There are 9 hidden switches. A switch that is on adds its own fixed numbers to the row, and there is some noise. The rows also spread widely along 13 directions, which tell nothing about the answers.
In the rows, 128 means zero.
Some rows, each with its switches (1 for on, 0 for off) after it:
[129 158 139 197  76 157 132  86 127 111  86 117 134  72 129 126 109  52
 109 143 128 157 120  86 191 113  88 149] => 0 1 1 1 0 0 1 1 1
[109 108 126 129 149 136 100 136 101 157 129 116  99 119  83 162 109 145
 120 135 154 115  93 161 116 117  98 135] => 0 1 1 0 0 0 0 0 0
[100 136 139 146 150 147 114 130 124 118 145 116 117 116 129 133 106 125
 110 106 126 110 117 129 145  98 115 140] => 0 0 0 1 0 0 1 0 0
[113 111 142 145 118 148 124 114 117 103 152  97 132 131 134 111 105 110
  97  88 118 118 112 123 137  91 127 138] => 1 1 0 0 0 0 0 1 1
[ 76 113 146 177 141 168 132 122 128 153 171 145 124 111 155 134 108 138
 139  93 139 133 141 159 124 134 137 150] => 0 1 1 0 0 0 1 0 0
[106 124 143 125 112 103 116 134 140  99 137 126  82 127 109 162 110 148
  59 133 139 129 148 143 144 101 107 150] => 1 0 1 0 0 0 1 0 1
[ 58 140 164 174 106 124 145 142 165 108 178 124 128 119 121 132 116 137
 136 111 140  91 136 158 123 129 136 125] => 1 0 0 1 1 0 0 1 0
[ 94 197 171 158  88 156 163 106 175 133 141  96 172 112  64 143 145  95
  81 127 117 186 108  98 118 178  98 148] => 0 0 0 0 0 0 0 0 0
[126 153 139 148  99 119 159  90 165 112 124 110 138  77  96 147  88 106
  70 169 115 173 137 134 134 105 130 123] => 0 1 1 0 1 0 0 0 1
[100 112 152 170  96 197 147 147 101 128 122 144 120 116 178 117 130 146
 122 105 117 124 118 129 142 131 112 160] => 0 0 1 0 1 0 0 0 1
[ 97 116 128 138 137 119 122 147 130 108 157 103 118 122 104 159 112 112
 106 130 149 119 153 129 146 102 114 142] => 1 0 1 0 0 0 0 1 1
[116 139 121 155  87  82 142  87 111 138 133 112 160  81   4 129  91  88
 102 131 145 137  53 141 118 101 117  79] => 1 1 0 0 0 0 0 0 1
[127  98 155 167  73 141 124 105 118 147 104 126 124  89 132 146 114 126
 126 133 131 148 110 147 129 122 106 145] => 1 0 1 1 1 0 1 1 1
[113 106 180 156  84 124 153 125 116  87 117 132 133 106 134 162 144 122
 102 149 110 127 141 126 161  95  94 143] => 0 1 1 1 1 0 0 1 1
[113 119 132  92 122 132 141 169 113 147 133  77 154 120 106 159 130 132
 110 135 147 149 101 136 105 122 108 144] => 0 1 0 1 0 0 0 1 1
[ 96 203 137 153  90 172 143 153 139 109  95 122 102 105 107 131 118 118
  87 163 140 121  99 109 165 148  74 156] => 0 0 1 0 0 0 0 0 0
[ 85 135 139 156 105 146 117 138 104 155 128 138  93 117 101 145 117 144
  73  99 145 146 104 126 129 137 100 152] => 0 0 0 0 1 0 1 0 0
[144  90 124 173 135 162 140 106 143  88 122 129 102 133 186 170  86 104
 134 182 100 102 140 131 151 106 128 154] => 1 0 0 0 0 0 0 1 1
[109 113 125 184 117  93 117 122 117 114 145 132 120  91 125 137 120  80
 147 111 157 116 146 111 183 104 123 121] => 1 0 1 1 0 0 1 0 0
[133 139 141 176 166 193 107 100 120 156 115 129 127  77 146 146  95 106
 137 134 121 166 133 123 152 106 115 144] => 0 0 0 0 1 0 0 0 1
[113 115 145 204  51 146 118  76 167 111 125 107  84 150 148 129 119  90
  66  90 122 155 139  99 135 159 116 180] => 1 0 0 0 1 0 1 1 1
[149 115 112 125 142 158 124 148  98 125 114 112 112 115 159 130 102 132
 139 140 126 102  91 139 137  99 124 132] => 0 0 0 0 0 0 0 0 1
[124 154 125 129  86 141 159 124 142 158 126 114 135 101 113 144 122 120
  77 138 134 202 118 114 114 163 126 146] => 0 0 1 0 0 0 0 0 0
[ 85 164 156 182  77 204 138 118 153 128 120 122 111 126 171 114 107 123
  92  99 132 158 122 123 137 160 106 191] => 1 1 0 1 0 0 1 0 1
[131 123 165 182  47 118 155  96 150 121 101 134 127 107 135 157 150 107
 105 136 116 166 123 113 136 155 106 152] => 0 0 0 1 1 0 1 0 1
[103  87 141 153 111 113 130 139 110 100 127 115 118 109 127 175 117 106
 107 150 135 109 144 119 169  89  95 148] => 1 1 1 1 1 0 1 1 0
[ 93 136 126 179  56 122 139 137 119 101 103 143  92 108 117 153 108 107
  87 153 151 117 121 116 172 122  87 152] => 1 0 1 1 0 0 1 1 1
[128 127 111 150  79 120 102 112 101 116 106 102  91 106 111 113  92  94
  72 109 151 133 103 111 161  94 104 143] => 1 1 1 0 0 0 1 1 1
[ 96 127 125 200  49 108 143 100 157 119 139 141  94  94 112 103  76 135
 121 127 151  91  96 186 119 123 144 113] => 1 0 1 0 1 1 1 0 1

New rows. What belongs after each?
[135 159 144 191  74 115 113  83 187 124 105 106  87  95 124 142 128  87
  99 141 148 173 150 111 151 153 111 151] => 0 0 1 1 1 1 0 0 0
[152 146 122 138  96 144 103 146 101 120  83  99  97 109 136 106 140 105
 126 116 154 113  90 105 164 122  83 146] => 0 0 1 0 0 0 0 0 1
[ 79 120 146 181  96 144 175 145 118 110 154 157 145 101 139 128 127 137
 165 141 137  77 106 169 141 125 127 119] => 0 1 1 0 0 1 0 0 0
[108  97 117 129 140 104 122 171  89  66 131 103 101 141 138 168 141  92
  72 124 141 113 160  75 201  65  98 161] => 0 1 0 1 0 1 0 0 1
[ 70 152 110 168 145 190 110 129 139 143 141  97 103 109 126 122  57 110
 111 127 149 105 112 149 137 115 115 157] => 0 1 1 1 0 0 1 1 0
[ 96 128 130 124 142 165 118 166 100 117 137 111 106 126 138 127 103 147
  92 112 130  97 108 123 145  97 110 148] => 1 0 0 0 1 0 0 0 0
[ 97 147 155 140 112 131 120 129 139 137 141 102 129  90 107 127 109 142
 109 112 154 144 119 159 125 105 114 140] => 1 1 0 0 1 1 1 0 1
[119 162 139 132 106 140 144 130 177  98 120  95 111 110 146 133 101 123
  87 155 125 135 135 137 141 118 119 156] => 0 0 1 1 0 0 1 0 1
[170  93 106 100 127 142 113 155 109  83  86 101  62 135 212 161  97 131
  48 152 111 147 158  84 176  75 117 180] => 1 0 0 1 1 0 0 0 1
[127 192 161 142 176 121  83 126 144 115 129  90 127  58 101 127 129  87
 137 123 152 145 161 104 192  85  96 120] => 0 0 1 0 1 0 0 0 0
[140 106 116 138 111 102 128 133  98 163 132 138 116 104 124 147 132 122
 128 111 148 168 111 122 124 136 138 120] => 0 0 0 0 0 0 0 0 0
[ 83 149 172 164 109 154 145 123 130 122 139 126 158  97  99 159 137 102
 100 130 127 160 145 114 154 126  90 155] => 0 0 1 0 0 0 1 1 1
[ 71 146 158 162  85 124 130 134 167 110 141 123  89 117 128 164 114 132
  55 131 142 158 177 120 153 135 107 171] => 1 0 1 1 1 0 1 1 0
[119 147 143 115 103 104 133 112 137 121 128 115 114 109  80 151  97 141
  65 146 129 144  93 147 117 113 111 131] => 1 1 0 0 0 0 1 0 0
[120 115 124 164  76 148 118 126  83 123 114 130 104 119 140 114 109 108
  86  90 134 134  95  98 155 110 108 152] => 1 0 0 0 0 0 1 1 1
[ 80 148 148 136 135 152 146 156 103 110 157 129 148 102 124 100 108 148
 123 100 127  84  87 149 139  81 129 114] => 0 0 0 1 0 1 0 0 0
[ 95 128 117 141 115 147 139 155 147 123 146 114 100 122 160 132  93 139
 121 138 152 109 130 154 130 135 133 150] => 1 1 1 1 0 0 0 0 0
[132 118  99 136  98  39 155 106 164 106 152 110 105 115 101 169 102  95
  76 154 138 153 143 124 130 122 154 114] => 0 1 0 0 0 0 1 0 0
[148 146 125 165  81 124  80  80 154 154  97  74  84 101  91 124 111  78
  92 112 152 172 106 109 128 144 101 143] => 0 0 1 1 1 0 0 1 0
[140 142 159 146 100 125 108 127 124 131 113 121  97 117 141 125 159 125
 144 104 150 135 105 127 140 150 102 142] => 0 1 0 0 0 0 0 0 0
[135 147 156 175  58 160 165 108 144 110  94 116 157  92 156 131 138  79
 113 144 114 174 128  85 171 146  96 165] => 1 0 1 1 0 0 1 0 1
[ 96 137 115 152 100 120 148 163 128  98 122 118 103 112 145 150 113 112
  89 140 141 118 144 106 170 111 114 149] => 0 0 0 1 1 0 1 0 1
[129 126 161 184  86 137 144  86 154 124 131 138 130  86 146 134 119 114
 121 136 120 162 143 131 141 127 133 138] => 1 0 1 0 1 1 0 0 0
[120 122 146 119 138 145 137 154 112 122 113  92 148  98 107 167 136 119
 125 162 126 120 113 121 148 106  85 139] => 0 0 1 1 1 0 0 0 0
[154 124 172 118 113 135 112  98 110 159 113 126 133  93 110 138 134 154
 113 116 121 169  73 152 106 115 109 134] => 0 0 0 0 0 1 1 0 0
[ 82 132 114 217  76 102  92 129 149 151 130 163  28 115 137 144 101 138
 142 108 195 104 131 159 139 165 121 141] => 1 0 0 1 1 0 1 0 0
[102 188 161 124 120 129 124 157 166  97 119  82 111  99 139 138 128 120
  86 133 146 142 155 117 165 111  94 159] => 0 1 0 1 1 0 1 0 1
[112 113 141 103 145 141 126 184 114 145 140  95 132 125 145 154 157 147
 145 121 152 130 128 137 127 138 109 151] => 0 0 1 1 0 0 0 0 0
[120 129 177 162  98 179 115 121 133 145 127 127 115 108 177  95 128 170
 179  97 145 101  80 192 110 136 116 152] => 1 1 0 0 0 1 1 0 1
[106 114 175 172 121 117  84 102 132  84 135 110  95 128 102 165 135  98
  62 102 129 137 167  96 180  79  82 169] => 1 0 0 0 1 1 1 1 1
[115 142 130 161  77 135 148 137 149 102 111 114  92 133 154 154 139 104
  73 135 128 144 139  85 159 156 105 173] => 0 0 0 0 1 0 1 0 0
[204 153 167 109 141 128  97  96 231 119 126  54 101 126 219 119 151 124
 159 121 125 171 168 146 109 158 151 160] => 0 0 0 0 0 0 0 0 1
[ 97 106 163 151 175 145 103 115 121 147 191 105 162 102 119 119 110 124
 180  74 140 119 128 172 112  89 146 112] => 1 1 0 0 0 0 0 1 1
[146 127 124 124  99 154 148 166 157  95 100  81 109 132 207 154 144 109
 122 168 144 136 159 104 169 142  98 194] => 1 0 1 0 0 1 1 0 1
[131 172 182 161  74 138 161 108 177 110 131 116 157  85 157  96 144 117
 139 111 117 159 131 135 136 145 134 130] => 0 0 1 1 0 0 0 0 1
[ 97 107 119 178  76 170 154 128 115 144 137  74 169 116 118 109 133  70
 123  92 147 148 108 100 136 143 113 156] => 1 1 1 0 1 1 0 0 1
[140 131 142 157 156 110  64  87 169 156 155 110  79 111 127 140 107 121
 126  85 162 180 162 147 119 128 145 139] => 1 0 0 0 0 0 0 0 1
